There are 4 hidden switches. A switch that is on adds its own fixed numbers to the row, and there is some noise. The rows also spread widely along 5 directions, which tell nothing about the answers.
Some rows, each with its switches (1 for on, 0 for off) after it:
[ 2.78  1.25  1.63  2.41  2.80  0.37  2.76 -1.99  2.12  0.69 -0.19  0.63
  0.64  0.57  0.62 -0.53 -0.14  4.00]	0 1 1 0
[ 1.65  0.17 -0.46 -0.17  1.54 -2.12  3.37 -4.25  1.23  0.60 -0.42  0.64
  0.44 -0.69 -0.26 -1.62 -0.97  2.97]	0 0 1 1
[ 1.54 -0.14 -3.16  0.78  4.57 -1.68 -4.60 -1.85 -2.16 -0.66 -4.33  0.46
  3.86 -0.20 -1.00  0.23  0.16  1.20]	1 0 1 1
[ 4.01  0.89 -0.10  3.62  4.04 -0.64 -1.98 -2.48  2.80 -2.89  0.27  1.77
  0.22 -2.57 -0.06  1.07 -0.05  0.29]	0 1 1 1
[ 0.30  0.46  0.74  0.29  0.67 -3.13  0.53 -0.81  3.83 -3.19  0.35  0.20
  2.35 -0.77  2.32  1.50 -0.83  1.90]	0 0 0 0
[ 1.65  0.95  0.92 -0.01 -0.50  1.73  3.31 -1.87  1.02  1.16  1.66  2.65
 -2.46 -0.72  0.86 -0.57 -1.44  0.82]	0 0 0 0
[ 0.87 -0.02 -3.05 -0.34  1.99 -3.21 -0.77 -4.10 -1.40  0.09 -3.28  0.76
  1.99  0.17  0.82 -1.86 -1.80  0.33]	1 0 1 1
[ 1.10  0.23  0.07  0.97  3.32  1.85  0.76 -0.53 -1.26  1.14 -1.71  0.71
  2.42 -0.61 -0.88 -0.80  0.69  3.02]	0 1 0 0
[ 2.41  0.10  0.58  0.70  0.69  0.08  1.20 -4.05  2.02 -0.87  1.91  3.40
 -2.53 -3.97 -0.12 -0.41 -1.31 -0.85]	0 0 0 1
[ 1.34  0.37 -0.24  1.28  1.99  0.02 -0.38 -3.18  0.16 -1.78  1.00  3.30
 -0.45 -2.62 -0.03 -1.48 -0.66 -0.04]	0 0 1 0
[ 0.57 -0.29 -2.93 -1.77  0.92  1.09  2.69 -1.29 -2.55  2.87 -2.22  0.17
  0.04  1.22 -0.30 -0.57 -0.51  2.50]	0 0 0 1
[ 1.61  0.10  0.90  1.54  2.84  0.91  0.53 -0.99  0.26 -0.45 -0.37  1.46
  1.41 -1.36  0.07 -0.35 -0.01  1.87]	0 1 0 0
[ 1.72  0.19 -2.52  0.69  3.45 -0.48 -2.52 -1.51 -0.20 -1.70 -1.42  0.92
  1.67 -0.57 -0.81  0.59  0.25  1.19]	0 0 1 1
[ 1.35  0.55  1.96  0.24 -0.14 -2.68  2.62 -3.48  3.07 -0.06 -0.62  1.49
  0.59 -1.01  1.87 -0.60 -2.12  1.55]	1 0 0 0
[ 1.63 -0.55 -0.79  0.58  3.51 -3.68 -1.06 -4.34  0.64 -0.67 -2.69  0.79
  3.64 -1.33 -0.28 -1.16 -0.86  2.02]	1 0 1 1

New rows. What belongs after each?
[ 2.21  0.91 -2.80  0.57  2.61  0.12 -0.87 -0.30 -0.12  0.24 -2.05 -0.18
  0.63  2.01  0.26  1.88 -0.01  2.17]	0 0 1 1
[ 1.15 -0.03 -1.00  1.33  2.05  2.23  0.05 -0.86 -1.94  0.26 -0.24  2.32
 -0.13 -1.40  0.28 -1.46 -0.85  0.21]	0 1 0 0
[ 2.47  0.13 -1.73  1.73  4.38  0.45 -2.98 -1.17 -0.69 -1.40 -1.18  1.51
  1.41 -1.09 -1.54  1.12  0.89  1.30]	0 0 1 1
[ 2.65  1.01  1.93  2.39  2.79  0.68  0.08  0.35  2.83 -0.93 -0.14  0.62
  1.16 -0.59  0.49  1.90  0.44  2.75]	0 1 0 0
[ 1.19 -0.16 -3.70  0.71  2.70  0.47 -2.32  0.40 -1.93 -0.57 -2.62  0.14
  1.37  0.10  0.75  0.79 -0.50  0.22]	0 1 0 1
[ 3.54  1.46 -0.37  1.80  1.84  0.03 -0.08 -2.54  2.37 -1.00  0.58  2.27
 -1.86 -1.24  0.35  1.25 -0.91  0.83]	0 0 1 1
[-0.95 -0.83 -2.99 -1.12  2.98 -3.18 -0.80 -2.43 -3.20  0.32 -4.31  0.02
  5.19  1.61  0.35 -3.05 -1.04  2.54]	1 0 1 0
[ 1.72  0.71 -2.04  1.84  2.50  0.65 -0.31 -1.75 -1.75 -0.50 -0.37  2.20
 -0.22 -0.52  1.13 -1.78 -1.20  0.16]	0 1 1 0
[ 0.27 -0.37 -2.73  0.44  2.05 -1.14 -1.77 -4.68 -3.73 -0.31 -1.35  3.93
  0.39 -2.48  0.12 -4.17 -2.01 -1.62]	1 0 1 0
[ 0.99 -0.20 -4.06 -0.49  1.83  0.21  0.12 -3.23 -3.10  0.58 -1.47  1.85
 -0.84 -0.55 -0.01 -2.03 -1.09  0.14]	0 0 1 1
[ 2.05  0.35  2.65  2.22  3.10 -2.95  2.78 -4.85  1.96  0.42 -1.71  1.01
  2.79 -0.77  0.73 -2.56 -1.27  4.24]	1 1 1 0
[ 4.21  2.65  0.24  3.87  3.16  2.64 -1.75  0.32  1.27 -1.10  0.60  2.07
 -1.58 -0.03  1.29  2.01 -0.13  0.45]	0 1 1 0
[ 0.00 -1.26 -1.53 -1.75  1.78 -2.26  2.10 -3.04 -0.59  0.24 -1.93 -0.16
  2.85 -0.82 -0.51 -1.16 -0.60  2.96]	0 0 0 1
[ 0.28 -0.30 -0.33 -0.23  2.37  0.31 -0.85 -2.14 -2.23  0.82 -2.21  2.14
  2.35 -1.25 -0.96 -2.00 -0.65  1.29]	1 0 0 0
[-0.12  0.04 -2.69 -0.87  0.58  2.54  0.88 -0.47 -3.80  1.61 -0.96  2.34
 -0.85  0.24 -0.06 -1.75 -0.85  0.05]	0 0 0 0
[ 2.20  0.85  1.23  2.67  2.95 -0.68 -1.92  1.25  3.57 -2.72 -0.60 -0.05
  2.84 -0.34  1.30  2.95  0.47  2.46]	0 1 0 0
[ 2.35  0.60  0.21  2.84  3.68  1.88 -3.81 -0.82 -0.92 -0.78 -2.12  2.27
  1.52 -1.89 -0.35 -0.01 -0.17 -0.37]	1 1 0 0
[ 1.18 -0.32 -1.85 -0.75  1.01 -0.99  0.91 -2.87 -0.92  1.91 -3.19  0.67
  0.84  0.33  0.24 -0.66 -1.54  1.00]	1 0 0 1
[ 0.04 -1.28 -3.53 -0.69  3.05 -1.85 -0.69 -4.06 -2.71 -0.50 -1.62  1.30
  2.24 -1.58 -1.24 -3.02 -0.45  1.19]	0 0 1 1
[ 1.13  0.04 -1.35 -0.24  1.86 -3.39  1.97 -3.73  1.27 -0.75 -0.82  0.16
  1.70 -0.38  0.67 -0.54 -0.90  2.40]	0 0 1 1
[-0.51 -0.35 -1.89 -0.96  0.20  0.47  3.89 -2.89 -2.64  1.88 -0.48  2.04
 -0.70 -0.93  1.51 -4.26 -2.24  0.62]	0 1 0 0
[ 0.34 -0.71 -1.97 -0.95  2.42 -2.61  1.67 -4.48 -0.96 -0.09 -1.29  0.64
  1.96 -0.92 -0.09 -2.49 -0.76  2.23]	0 0 1 1
[-0.55 -1.04 -2.21  0.10  3.60 -1.10 -1.56  0.59 -2.02 -1.29 -2.73 -0.49
  5.05 -0.02  0.07 -0.38  0.38  2.91]	0 1 0 0
[ 1.74  0.41 -2.37 -0.12  1.72  0.51  1.55 -2.81 -1.06  1.58 -1.07  1.41
 -1.03  0.08 -0.16 -1.17 -1.10  1.13]	0 0 1 1
[ 3.47  1.80 -0.85  1.34  0.79  1.31  1.93 -2.69  0.68  1.21  0.62  2.51
 -3.77  0.07  0.59  0.15 -1.10  0.40]	0 0 1 1
[-1.21 -1.01 -2.56 -2.31  0.66  1.00  2.57 -2.30 -4.38  1.95 -1.01  2.31
  0.16 -0.88 -0.04 -3.80 -1.53  0.64]	0 0 0 0
[ 2.65  0.65 -2.62  1.81  3.74 -1.17 -5.15 -2.12 -0.41 -2.21 -2.72  1.88
  1.64 -1.04  0.06  0.98 -0.45 -0.86]	1 0 1 1
[ 1.61 -0.70 -3.15  0.19  3.73  1.97 -4.03 -1.23 -4.01  0.89 -3.85  1.69
  1.90 -1.06 -2.37 -0.60  0.30 -0.06]	1 0 0 1
